All groups share one centre, and each spreads out both ways along 12 directions, with some noise.
(in the rows, 128 means zero)
Known rows, each followed by its group:
[ 66 143 143 138 179 200  93 146 168 185 166 129 142 120 175  83 134 134
 131 173 160 139 108 106 160]
lod
[ 90 137 102 136 140 139 110 123 144 143 115 121 102 118 146 116 133 170
 119 124 145 123  87 118 104]
gilu
[128 158 109 145 156 127 116 126 110 146 155 120 109 130 121  83 127 103
  98 143 106 128 110 107 131]
lod
[152 189 103 142 179 125 104 159  69 215 136  72 115 138  54  95 198  63
 139 139  78 166  75 171 102]
lod
[116 148 114 101 144 126 136 163 142 102 126 135 124  84 124 113 147 125
 133 124 139 141 132 172 112]
gilu
[ 80 138 105 113 164 159 108 133 148 147 179 121 136 138 155 100 126  91
 123 180 134 109  99 119 154]
lod
[148  98 129 147 151 172  70 126 152 107  82 153 100  81 111 126  92 123
  92 132 151 117  86  91 148]
saku
[ 74 125  30 114 155 129  80  89 163 117 116 144 113 166 115  71 108 161
 107 104 136 123 128 120 119]
meri
[180 141 189 151 135  97 163 146 149  84  64 121  94  38 138 178  79  67
 109 143 148 140  85 160 148]
gilu
[ 85 176  79 159 134  86  71 125 151 201  83  61  77 188 164 106 107  83
  79 158  90 137  79 119 134]
lod
[164  78 106  82  91 137 108 161 109  92 116 137  80  82  74 129 134 114
  94  89  96  62 134 108 107]
lod
[143 114 193 143  85 138 101 157 112 134 117 140 108 106 128 146 161 126
  92 101  88 138 126 118 118]
saku
[161 207 115 134 223 122 115 123 136  92 128 131 120 123 176 114 123 145
 110 116 121 167 101 133 100]
meri
[ 66 145 105 128 112 120 142 111 125  86 167 158 139 126 161 106 153 199
 139 142 169 139 119 131  85]
gilu
[160 145 152  70  90 105  98 188 157  73 109 125 111 137 191 131 121  92
  93  88  72 107 203 138 128]
meri
[136 141 131 105 194 208  55 143 171 143 109 112 111 118 132  77 139 131
 172  61 162 124  97 124 106]
meri
[110 155  80 127 132  79 132 136 127 158  82  84 100 121 101 132 140  96
 130 141 120 143  86 184 108]
saku
[191 166 118 118 178 113 137 129  88  31 126 182 145  67  46 112 169 126
 143  81 136 185 112 203  75]
lod
[168 159 104 158 223 143  95 146  94 130 101 180 131  78  66 131 166 154
  62 125  93 202  90 157 109]
saku
[163 129 134 153 141 124  78  97 150 140  40 100 110 153 107 148 107 105
 151  79 142 152  77 145 116]
gilu
[ 89  98 139 169 104 140 144 114 144 137 130 146 112  87 117  96  96 135
 104 167 163 120 130  96 166]
meri
[107 141 111 117 156 143 117 136 143 168 140 124 139 164 139  96 141 149
 124  98  98 144 161 138 129]
gilu
[160 174 152 145 129  80 143 135 116  83 104 122  99  87 110 107 129  79
 115 105 118 159 110 176 109]
saku
[162 150 120 152 141 153 113 150  95 162  92 102  64  66  71  67 160 181
 144  64 142 129  99 109  65]
meri
[107 130  90 115 132 103 141 137 116 144 165 131 108 134 109  98 130  88
  63 140  65 115 140 132 143]
gilu
[175 170 169 135 165 127 123 136 120 130 117 100 125 127 148 146 130  81
 142 116 114 142  91 146 121]
gilu
[199 132 133 104 148 151  93 144  97  80 129 134 114 106 101 121 140 109
 143  99 125 102 114 108  98]
gilu
[161 187 141  93 164 124 159 181 124 174 134  50 118 104 112  88 153  50
 202 105 127 133 132 192 113]
saku
[ 27 120 107 143 112  88 178 112 166 134 140 120 122  88 119 116  98  58
 109 214 164 138  80 187 172]
meri
[157 121  84 123 130 113 106 149 110 159  73 101  71 103  73 141 139 120
  92  97  91 111  95 134 100]
lod
[125 124 107 143  89  92 132 120 101  77 114 162 106  93  82 116 144 157
  94 112 121 140 129 141  92]
saku
[112 130 106 131 115 141  93 148 159 159  77  78  87 104 104  71 104  81
 158 135 169 110 112 129 141]
saku
[144 148 128 123 113 115 122 145 119 126 143 103  90 131 143  91 116  90
 104 121  94 100 139 103 125]
lod
[130  88 114 123  80 125 120 149 119 152  87 122 110 112  91 167 145 147
 113 123 117 110 126 127 120]
gilu
[121 146 133 138 157 152 122 140 132 116 130 131 105  68 106  78 134 122
 141 121 162 140  96 141 110]
meri
[117 110 127 130 152 152 150 129 136 159 147 128 127 109 136 133 110 133
 112 153 128 109 121 106 156]
lod
[123 116 114 113 119 152  94 133 146 132 114 107  99 125 133 110 117 121
 146 113 147  91 114 106 120]
saku
[111 123 116 141 113  94 153 132 123 121 121 136 110  86  89 118 111  76
  89 173 119 134 115 154 155]
meri
[167 132 125 120 173 187  96 178 109 167 128 118 107  80  92 102 149 115
 122 132 123 113 115 102 128]
gilu
[123 189 122 133 182 163  60 141 147 141 145 129 131 166 147  28 146 129
 129  86 111 168 159 122 120]
saku
[118 175 149 131 125 119  92 129 178  95  67  94 128 134 166 114 130 117
 212  94 201 167  92 186  93]
gilu
[130 153 141  98 118 129  79 136 157  44 132 123  69 107 182  90 103  87
 106  85 131  83  95 108 100]
lod
[143 114 154 151 169 129 147 108 145 130 106 153 138 101 113 165 103 112
  97 129 120 157 106 148 163]
gilu
[134 132 165 118 125 132 164 178 115 140 121  98  66  24 103 129 150  93
 128 102 128 103  66 161  98]
meri
[167 184  86 143 220 108 122 124  92 184 112 102 141 152  58 137 165  79
 125 122  79 195  74 193 115]
lod
[113 159 103 122 125 108  72 141 172 126  46  75  43 111 176 122 109 128
 111  80 136 106  59 131  81]
lod
[144 168 120 172 105  67 135 135 113 155  99  95  96 131 115  87  97  71
  85 176  96 149 153 123 161]
saku
[182 159  95 148 103  77 154 121  74 155 124  63  96 161 123 129 103  93
 137 179 110  86 128  80 122]
saku
[103 171  89 105 193 172  81 154 114 152 169  99 103 108 105  73 177  89
 149 138 141 120  44 143  91]
lod
[145 113 167 136  95 150  94 135 119 148 131 109 134 156 124 128 134  79
 147 140 123 114 130 107 153]
gilu
[167 108 184 176  70 116 101 134 115  99  66 128  81  70  98 134 102  91
 102 136 140 124  94 108 138]
saku
[140 151 159 183 168 158 123 143 111 117 112 144  74   4  94  85 127 133
  93 146 169 148  53 111 113]
meri
[145 128 158 126 157 154 140 153 134 125 150 150 146  88 114 115 124  96
 113 149 125 142 153 140 165]
gilu
[133 166 128 155 166 107 151  71 138 107 145 109 115 147 169 112  76  99
 128 139 144 125  89 111 134]
meri
[130 130  65 112 109  72 110  92 113  54 124 139 122 157 103 130 111  99
 108 132 119 114 112 136 107]
lod
[159 141 173 111 104 115 145 184 157 167  84  80  94 114 170 142 115 106
 122  89  94 116 171 138 134]
meri
[141 168 116 111 140  93 168 177  90 160 130  96 105  95  91 131 187 104
 121 105  74 150 117 194  83]
saku
[112 163 112 149 166 119 140 127 126 150 126 123 133 112 122 126 136 118
 122 169 134 165  93 155 134]
meri
[134 122 139 166 113 147  97 128 105 144  96 141 136 118  88 129 161 164
 141 129 148 161 110 127 110]
saku
[148 133 142 148 171 139 128 128 130 159 105 106  98  84 101 141 110  73
 104 140 122 131  61 136 147]
meri

New rows. What belongs after each?
[123 124 102  77  83 122 105 165 101 101 142 124 134 140  99 112 181 121
 158 112 121 110 158 151  89]
gilu
[174 154  99 139 144 103 104 124 102 122  90  97 102 131 100 132 123 101
 130 129 119 128  91 128 105]
saku
[161 156  86 149 149  77 135 117  86 108  96 134 111 106  55 126 148 116
 104 124 105 173  96 173  98]
lod
[140 168 120 157 122  94 111 134 106 149  88  85  92 118 109 121 145 105
 134 132 127 148  71 145  95]
saku
[116 152 135 126 211 185  98 133 163 118 174 160 108  99 191  83 101 140
  64 130 117 116 118  77 149]
saku
[ 75  96 181 181  47 127 146 161 143 173 104 117  70  52 142 110  97 106
  68 188 137 103 122  87 173]
saku
[140 227 152 183 159  63 170 107 110 130 132  86 122 146 210 145 117 118
 134 181 135 176  84 136 112]
meri
[175 151 155 122 117 100  98 183 140 159  75  83  65 116 136 126 117  49
  65  86  42 122 137 139 136]
lod
[142 108  96 119 199 180 108 125 130 203 104 101 109 113  58 118 140 124
 149  88 129 120  75 137 120]
meri
[ 99 130  54  87 113 116 102 174 162 119  72  94  44  76 143 100 111 146
  99 111 137  68 107 121  90]
lod
[121 133  58  91 185 154 103 142 120  90 116 150  98  65  99 136 169 199
 125  95 157 122  55 147  50]
gilu
[146 163 121 126 168 162  89 127 124 117 124 122 110 121 125  80 149 161
 160  76 154 137 102 118  78]
lod
[ 57 163  81 129 140 113 134 143 129 123 155 143 137 106 101  63 161 125
 125 163 148 165 128 179 120]
gilu
[114 103 140 167 109 114 119 125 165 113  72 152 107  75 112 125  74  87
  67 174 144 145 123 134 186]
saku
[162 174 117 128 117  91 134 148  94 104 121 102  86 107 130 113 139 119
 122 122 114 123 113 125  84]
gilu
[117 109 136  82  99 134  99 156 170 107 113 112 116 135 168 146 112  90
 130 115 123  91 136 134 142]
lod
[107 166 121 167  71  42 175 131  91 164 127  81  86 139 158 143 127 110
  83 183  85 127 107 121 118]
saku
[107 128  56  67 111 149  59 187 126 136 125  98  90 124  77  58 170  94
 143 104 116  87 136 140  95]
gilu
[160 121  83  85 104 102 123 171 129 106  89  96  39  77 112 117 109 104
  79  88  85  60 126 117  99]
lod
[117 181 129 120 169 116 130 147 149 149 139 106 112 127 161  96 124  88
 107 127 102 145 120 153 132]
saku
[141 128 173 113 170 159 146 149 140  99 187 143 120  73 161 132 101  60
  87 168 115  99 105 110 171]
gilu
[146 138 142 138 121 118 125 134  95 131 137 103  86 111 146 155 130 102
 100 150 108  95  64  95 112]
gilu
[ 96 160  93 121  99 110  93 139 144  90 124 103  58 112 176  59 106 133
 107 123 144  84 115  88  94]
lod
[127 110 132 154 105 121 159 110 126 168 117  94 100 124 107 107  96 109
 143 120 137 105 123 109 144]
meri
[132 121  87 135 149 146 117 118 121 142 121 135 113 113  71  77 128 157
 130  99 136 129 141 113 117]
meri
[139 150 111 120 126 120 111 148 116 135 104  85  84 107 103 110 148 108
 151 100 133 119  86 147  86]
saku
[132 138  66 129 130 105 127 139 127 160  72 103 106 126  96 130 132 163
 126 117 127 134 127 141 104]
lod
[105 200 131 130 110  62 153 143 116 100 143  99 130 141 177 134 155  93
 143 172 127 158 102 182 101]
meri
[149 105 123  82 147 139 133 155 135 138 124 118 104 102 105 148 132  96
 113  87  89  94 120 149 122]
meri
[113 190 112 102 153 122 104 138 109 116 170 115 187 191 160 135 190 114
 192 158 136 170 114 175  98]
meri
[133 179 151 126  92 109 108 146 125  43 144 140 118 112 151  60 136 104
 145 126 156 139 154 133 104]
meri
[151 108 162 116 161 174 183 141 134 132 158 141 144  80 139 139 121 167
 156 116 158 110 147 111 140]
lod
[121 142 111 122  99  85 134 100 106  46 152 159 103 129 141 110 134 162
  94  84 110 117 124 123  73]
saku
[139 132 117 119 162 123 131 132 125  72 118 163 132  76  91 137 137 118
 117 122 141 155  95 172 112]
lod
[163 179 113 175 162  96 121 100 100  83 101 130 107  98  94 102 120 124
 134 138 163 169  76 140  97]
saku
[135 122 123 128 136 132 143 132 110 109 182 146  99  98 130  94  99  98
  59 154  93  89 140  76 151]
gilu
[153 120 107 110 131 112 143 171 135 153  95 100  94  83  92 128 105  60
  97 145  98 105 138 148 157]
saku
[155 140 139 104 200 168 132 124 142 133 156 115 147 129 127 121 124  98
 165 104 140 127 112 142 136]
meri
[188 133 105 129 164  85 210 123 108 203 107  77 118 138  75 146 106 103
 130  99  75 129 158 154 144]
meri
[157 125 139 158 154 135 158 149 109 160  98 150 126  61  68 137 146 164
 106 125 120 170 134 146 129]
lod
[166 140 127 190 150  94 146 120  74 165  88 151 149 107  26 153 161 128
  95 143  93 212 117 174 134]
lod
[ 79 159 147 137 174 164  82 138 166 144 133 134 106 113 184 102 140 141
  99 111 129 149  74 129 117]
saku
[144 166 149 105 154 110 116 132 143  68 160 130 121 127 163 109 110  44
 101 123  99 126 121 150 138]
lod
[120 135 175 113 108 143 119 159 140 114 135 108  97  92 166 122 138 106
 142 113 142 101  98 127 111]
meri
[120 133 129 162 152 131 118 102 144 153  91 126 122 134 130 140 120 155
 122 112 138 157  92 132 125]
gilu
[106 141  81 108 155 136 117  95 152  81 128 122 123 128 132  97 115 148
 185 105 198 116  89 136  94]
saku
[161 146 130 118 102 110  64 113 104  76 139 123 117 184 121  98 137  65
 125  94  91 118 128 117 107]
lod
[112 151 124 108  99  75 166 129 123  85 130 118 111 112 124 121 150 118
 142  93 127 134 119 186  83]
saku
[120 168 109 141 114  77 156 131 126 128  99  96 115 115  91  86 125  86
 155 137 148 162 134 185 124]
saku
[ 87 134 151 175 113 137 121  99 156 146 115 137 143 145 154  91 107 170
 147 140 176 161 150 112 148]
gilu
[152 112 129 113  81  91 107 149 139  60  74 151  99  91 113 142 112 111
  82  98 110 125 148 151 122]
lod
[157 141 108 138 133  96 102 124 133 116  78  97  82 122 120 138  91  76
  97 143 117 116  85 123 135]
saku
[142 158 130 143 132 118 114 160 109 156 117 100  82 105 127 110 137 102
  89 131  91 129 107 122 117]
saku
[ 80 130  72  90 171 139 147 113 149  95 163 146 125 109 143 113 131 176
 135 113 160 107 104 139  96]
saku
[144 140 126 116 134 111 157 126 125  82 145 131 112 105 133 113 112 115
 125 115 127 111 131 132 118]
saku
